The rows of a group lie close to one hidden flat surface of 11 dimensions, which passes through zero. Surfaces can cross.
Known rows, each followed by its group:
[ 36   6  29   1  16  -9 -23   3  43 -22 -15 -24   5 -14   5  26] | Z697
[-23 -12   5  13 -17  18  13   1 -35  14 -32 -26  22  -8  -6 -22] | Z787
[-34  17  13  18  -6  98  50  22  -9  46 -25  17 -38  19 -12  -6] | Z787
[-26  16 -16   1  14  -3 -42  -1 -36  31 -28 -11 -69 -30  40  53] | Z697
[-24 -10 -62  51 -32 -10 -78  -1  17 -17 -37  -3 -41   1 -32 -41] | Z450
[ -3  -6 -64 -20  70  38  35 -26  36 -33  -2  48  19  74 -18  -2] | Z787
[ 15   3  31 -27  88  21   0 -35 -30  10  82  -7 -28  27  53  52] | Z450
[  2  17 -34 -13  29  35  11  36 -68 -48  66  73 -37 -24  28  35] | Z787
[ 31  22 -70   4  23  -5  21  -2  -6 -27 -16  34  16  41   2 -14] | Z697
[-24  -3   4  -1   2  25  45 -30   7  53   4  -1  13 -26  49   1] | Z697
[ 29  28  14 -45 -35  12  33 -38  39  -8  17 -38 -24 -42  23  42] | Z697
[-23  13  -6 -26 -15  34  12   2 -18 -13  -2   6  -8   5 -10   2] | Z787
[ 16  35 -53 -14  29   6   6   1  -7  47  14 -20  38 -69  15   3] | Z975
[ 15  16  25   1  60  36  -4 -25 -43  22   3 -22  59 -30  23  17] | Z450
[-18 -30 -10 -37  36  49  11  45 -30 -12  21 -29  85 -61 -33 -14] | Z975
[-19  46 -22 -40 -62  -1  18 -34  43   2 -62 -27  29   1 -76 -22] | Z787
[ 22  -9 -59  -3  -4  -9  18 -28 -30 -17  18  17  -5 -14 -65   2] | Z787
[ 14 -27 -11   1  24  15  29   4 -11  31  -3 -23  -8  39 -11  -8] | Z787
[-18 -46  26  47  26  13  14  -4  25  12 -14  29  18  19  57 -10] | Z787
[ 11  -7  52  34  14 -37 -48  13  -3 -10  25   3   4 -37   4  17] | Z450
[-18  -1  28  55  21 -36 -26 -15   0  28 -71  26  64  21 -14 -24] | Z975
[ 19 -17   4  84  21  11 -13   8 -13   7 -25  17  18   2   5 -28] | Z697
[-11  33  -4  20   2  27 -33   9  24 -37 -59  -3   2  34 -29 -18] | Z697
[  2  21 -25  -7  35 -24  -7  27  26 -23  27  64   9  -1  18  13] | Z787
[ -4 -15  -8   0  54  65 -15  34 -13  43 -29 -91  30  46  41 -43] | Z975
[-32 -21   4   2 -27 -75 -22  25   1 -28  -9   8  41 -16  39 -25] | Z787
[ 32   0  56  19 -20 -27 -15  32   9 -25  34  28 -16 -51   6  32] | Z450
[ 30  11   4 -35  16   4  24 -47   1 -28 -22 -28  49  20  13  12] | Z975
[ -2 -33 -34 -29  42  -2  47  54 -44  44  35  26  -8  20 -46   9] | Z787
[ 32  56 -10  62  -4  -6  47  -8  14  42 -27  66  35 -61  23   7] | Z450
[ 46  40   3  10  38  18 -24  20 -21  28  -1  16   5  -5  36  18] | Z975
[ -8  25 -63  10  17 -19 -46 -21  63 -13 -56 -27 -20  85  16 -36] | Z450
[ 13  -2  -6  12  16 -35  20 -13  36  17   7  27  -8  12  32  12] | Z975
[ 22 -21 -13  14 -24   0 -24   5 -48 -54   8 -17 -17   9 -39 -13] | Z975
[-52 -76  -2  28   5  13   5  73  13  35  37  -6 -13 -21  -8 -34] | Z975
[ 17 -29  21  61 -22  22  39  24   5 -19  -1  70  -4 -24  -2   0] | Z975
[ -6 -10  -5   8 -41  27  60  13  -9  54   1  40 -32 -21  15   6] | Z450
[ 15 -34 -34  30  44  10  37 -15  11 -30  -5   3  79 -21  -5 -21] | Z975
[-55 -11 -22  44 -35 -58 -16  36   0  44  -5  73 -43 -61 -31   6] | Z697
[ 54 -24 -26 -70 -22  21  53  26 -11 -30  -8 -19  31  16   0   5] | Z450
[ 52 -11 -75  11  -1 -25 -50  31  24  -4 -11  24 -29  -2  20  -1] | Z450
[ -5 -21  19   2 -37  19  15 -10 -84  12 -25 -37  50 -62  -3  -7] | Z787
[ 72  -8  26 -10 -12 -47  -3  64  46 -26 -38   3  13   8 -30  21] | Z697
[  9  14   8   0   9 -31 -20  12  17 -11 -12   1  29 -11  -5   1] | Z450
[ -6  22   2 -27  -4  -2 -35  22 -24  -2 -26 -10 -29 -16  -6  36] | Z697
[ -2   3  34  -6 -12  33  13  16  -4  -1 -22   9   5  16   1   0] | Z975
[-12 -29  31 -20 -14  38  26  14 -42  49 -11 -25  23 -20   6   2] | Z450
[ 25  -3  52  45   8   6 -19  49  17  11  13  60 -10 -40   3  25] | Z697
[  3  -9  44  -7  -1  38  18  33 -15  31 -28  -9   3  17  30   9] | Z697
[ 25 -12  26 -38 -29   4  18   9 -16 -13  26 -24   4  13 -14  -1] | Z697
[ -4 -62  48   1 -10 -13  43  17  -5  -6  28 -12  -5  18   0  -2] | Z450
[ 77  18 -29   7 -50 -75  20 -57 -39 -52  12  34  -7 -35 -30  33] | Z975

New rows. What belongs after each?
[ 44 -42 -23  28  23  43  44   8   8 -16  19  35 -10  20  36   3] | Z450
[ 43 -26  44  17  12   6 -53  17 -94 -29  -9 -29  31  -2 -24   1] | Z975
[-46 -17  -4  -9 -71 -45  46 -68  19   9  -2 -29   2 -64 -31   1] | Z975
[ 12   1 -14   3  46  -3  -4 -11  29  -3  12  32  16   5 -16  11] | Z787
[-14 -11   7   7  13  -9 -39 -30  29 -35  15  10 -16  11   2   4] | Z787
[ -1 -40  32  -8 -18 -11  38  -1  57  32 -15  14  -3  27  20   3] | Z787
[ -9 -19  -5  33 -26   5  17   7 -20 -11  -8 -10 -34  24  44 -21] | Z787
[19 20  1 17 14 34 21  3 15 -7 -7 25  0  3 45  7] | Z787
[ 60 -42  21 -32  17 -13  61   5  39   0  26 -28  34  56  38  -8] | Z697
[ -8  35 -18 -37 -48  54 -18 -15 -47 -41   4 -64 -33 -21 -37  -3] | Z975
[-14 -31  -5 -64  -1 -50  16  -4 -30 -24   1 -59  58  27 -50 -20] | Z450
[ 19   0 -35  85 -61 -26 -14  -3  21 -19 -38  11 -37 -20 -16 -34] | Z450
[ -3  -8  28   7  42  62 -17 -36 -50  -8  28 -34  -3  -5  14  13] | Z450
[-39 -37  20  -6   6  56  20 -30   4 -37  -6  21  -4  38  48  -1] | Z787
[ 48 -29 -10 -41 -49 -46  28  29   5 -12  40   1 -65  17  16  24] | Z450
[ 15  11   4 -41 -15   2  25 -14 -31 -14  17 -26   5  -3  -9  13] | Z450
[ 14  10  58  12 -80  -3 -21  22   1 -33  13  -4 -54 -53 -12  22] | Z450
[-63  -3 -36   2   7 -17   6 -32 -16 -18  19  12   8  11 -63 -26] | Z450
[-17  32  32 -21 -16  31  -4 -21  46  36 -29  -7   9 -14 -60  10] | Z787
[ 19  19 -14  51 -28  61  22 -20 -62  -3 -15 -13 -24 -34   9  -7] | Z787
[-41  14  64 -18  17  72 -37   4 -26 -16   5 -17  -3  -7  41  16] | Z787
[ -8 -17 -13 -14 -13 -28 -13  12  13 -29  -4 -10   0  19 -24 -13] | Z450
[ 48 -20  40  30  -4  20  44 -21  70 -12  -6 -34  37  24  20 -26] | Z697
[-41 -12 -28  20 -58 -23 -14 -39   7 -45  75  18 -73  19 -48 -39] | Z697
[-12 -18 -14  27 -26 -12   5 -23  -1 -13   8 -14   7  13 -30 -42] | Z697
[-42   8   6 -25 -37 -23  15 -42  34   2  71  18  32 -87 -49  -6] | Z697
[ 71 -44  -4  84  -7 -51 -39  19  36  -4 -26 -21 -28  11  50 -16] | Z450
[ -9  17  57  -1  11  59  22 -12  29  36 -41 -19   8  38  57   6] | Z975
[  5 -11 -23 -13 -33  -4   0  10 -24  -4   5 -40 -33  12 -15 -16] | Z975
[ 12 -23 -50  11  32 -32   1 -17 -39  49  55  27 -43  -6  18  17] | Z450
[-12 -13 -35  -8 -18  39 -24  13 -11  13 -18   4 -19  -7  -8  -8] | Z450
[ 23 -11 -25   5 -24 -36  30  20 -28   6  17  28   1 -34  -2   4] | Z787
[-11  34 -41  39  19  53  -7 -68 -24  -8  -4 -12 -17  -4  36  -9] | Z697
[ 39  -4  24   6 -48   2  37 -20 -20 -11 -28  -5  -8  12   7   8] | Z975
[  3  66 -44  27  43 -17  -3 -12  63  45 -56  43  13  61  41 -17] | Z975
[-46 -17  14 -32 -19 -26 -18 -47   2 -54 -15 -34  22  26 -56 -11] | Z975
[-59 -11 -16  -4 -14 -44 -39   4  -3  36   3  -1 -28   3 -32 -14] | Z450
[ 40 -29   1 -74 -39   6  89  27 -32  27  26  12 -12  -3  -5  35] | Z787
[  5 -26  16 -27  -1  27  45   1 -20  -9  30  -5  -7  15   2  10] | Z450
[ 38   1  11  36  19 -73 -48  -3  -3 -16  15 -12  15 -31   2   9] | Z450
[-41  26 -24 -42   1  -8 -25 -51  44 -32   8 -37 -19   5 -14   7] | Z697
[ 68  12 -46  23 -48 -35  64 -61 -22 -48 -14  23  34 -53 -23   8] | Z975
[ -6  24  24 -22  45 -27  33  17  17  32   3  39  69 -11   7  16] | Z450
[ 19 -35 -27  -2   8   9  15   9 -16  -4  13  10   3   4   3  -2] | Z450
[ 11   7  21  18 -37 -17   9 -18 -47  49 -22 -17  29 -72  -6   7] | Z975
[ 54  30  18 -18  26  14 -15 -13  13 -34  45   6   1 -42  14  44] | Z697
[-45  -1  18  14   2 -14 -17  31  56 -13 -26  28  22  14 -22 -20] | Z450
[-35  12  34  41  -3  19 -55  14 -38  63 -19 -22  -4 -45   0 -12] | Z975
[ 57  49 -21  10 -65 -95  -4  44  28 -19  16 -18 -63   2  60  -7] | Z787
[ 29 -29 -13  15 -13   8  35 -31  -8 -27  -1   7  -3  12  43  -1] | Z787
[ 10 -51  39  17  -2   0  16 -21 -14 -24 -13 -23  27  14  -2  -4] | Z975
[ 20 -32  41  37  -6  20 -41  52 -53 -14   3  13 -30  21 -11  -6] | Z975
[ -5   0 -15   9 -21 -33  -4  11   8  23 -23   0   6  -7  -8 -14] | Z450
[-64 -42 -17  -8  27   2   3  33 -34 -48  -1  -1   2  75  69 -34] | Z787
[ -2  -2 -10  -2  19  57  68  20  28  46 -26  14 -17  61   3  -8] | Z787
[  36   33    8   22  -16 -100   -5  -15   -9   38    6  -14   -5  -32
   15   16] | Z450
[ 46   7 -30  11 -47  -3  23  10 -38  34  46 -13 -52 -80  19  19] | Z975
[ -4  32  32   0  35 -43   4 -34  16 -55  31 -10  18  20 -16   8] | Z450
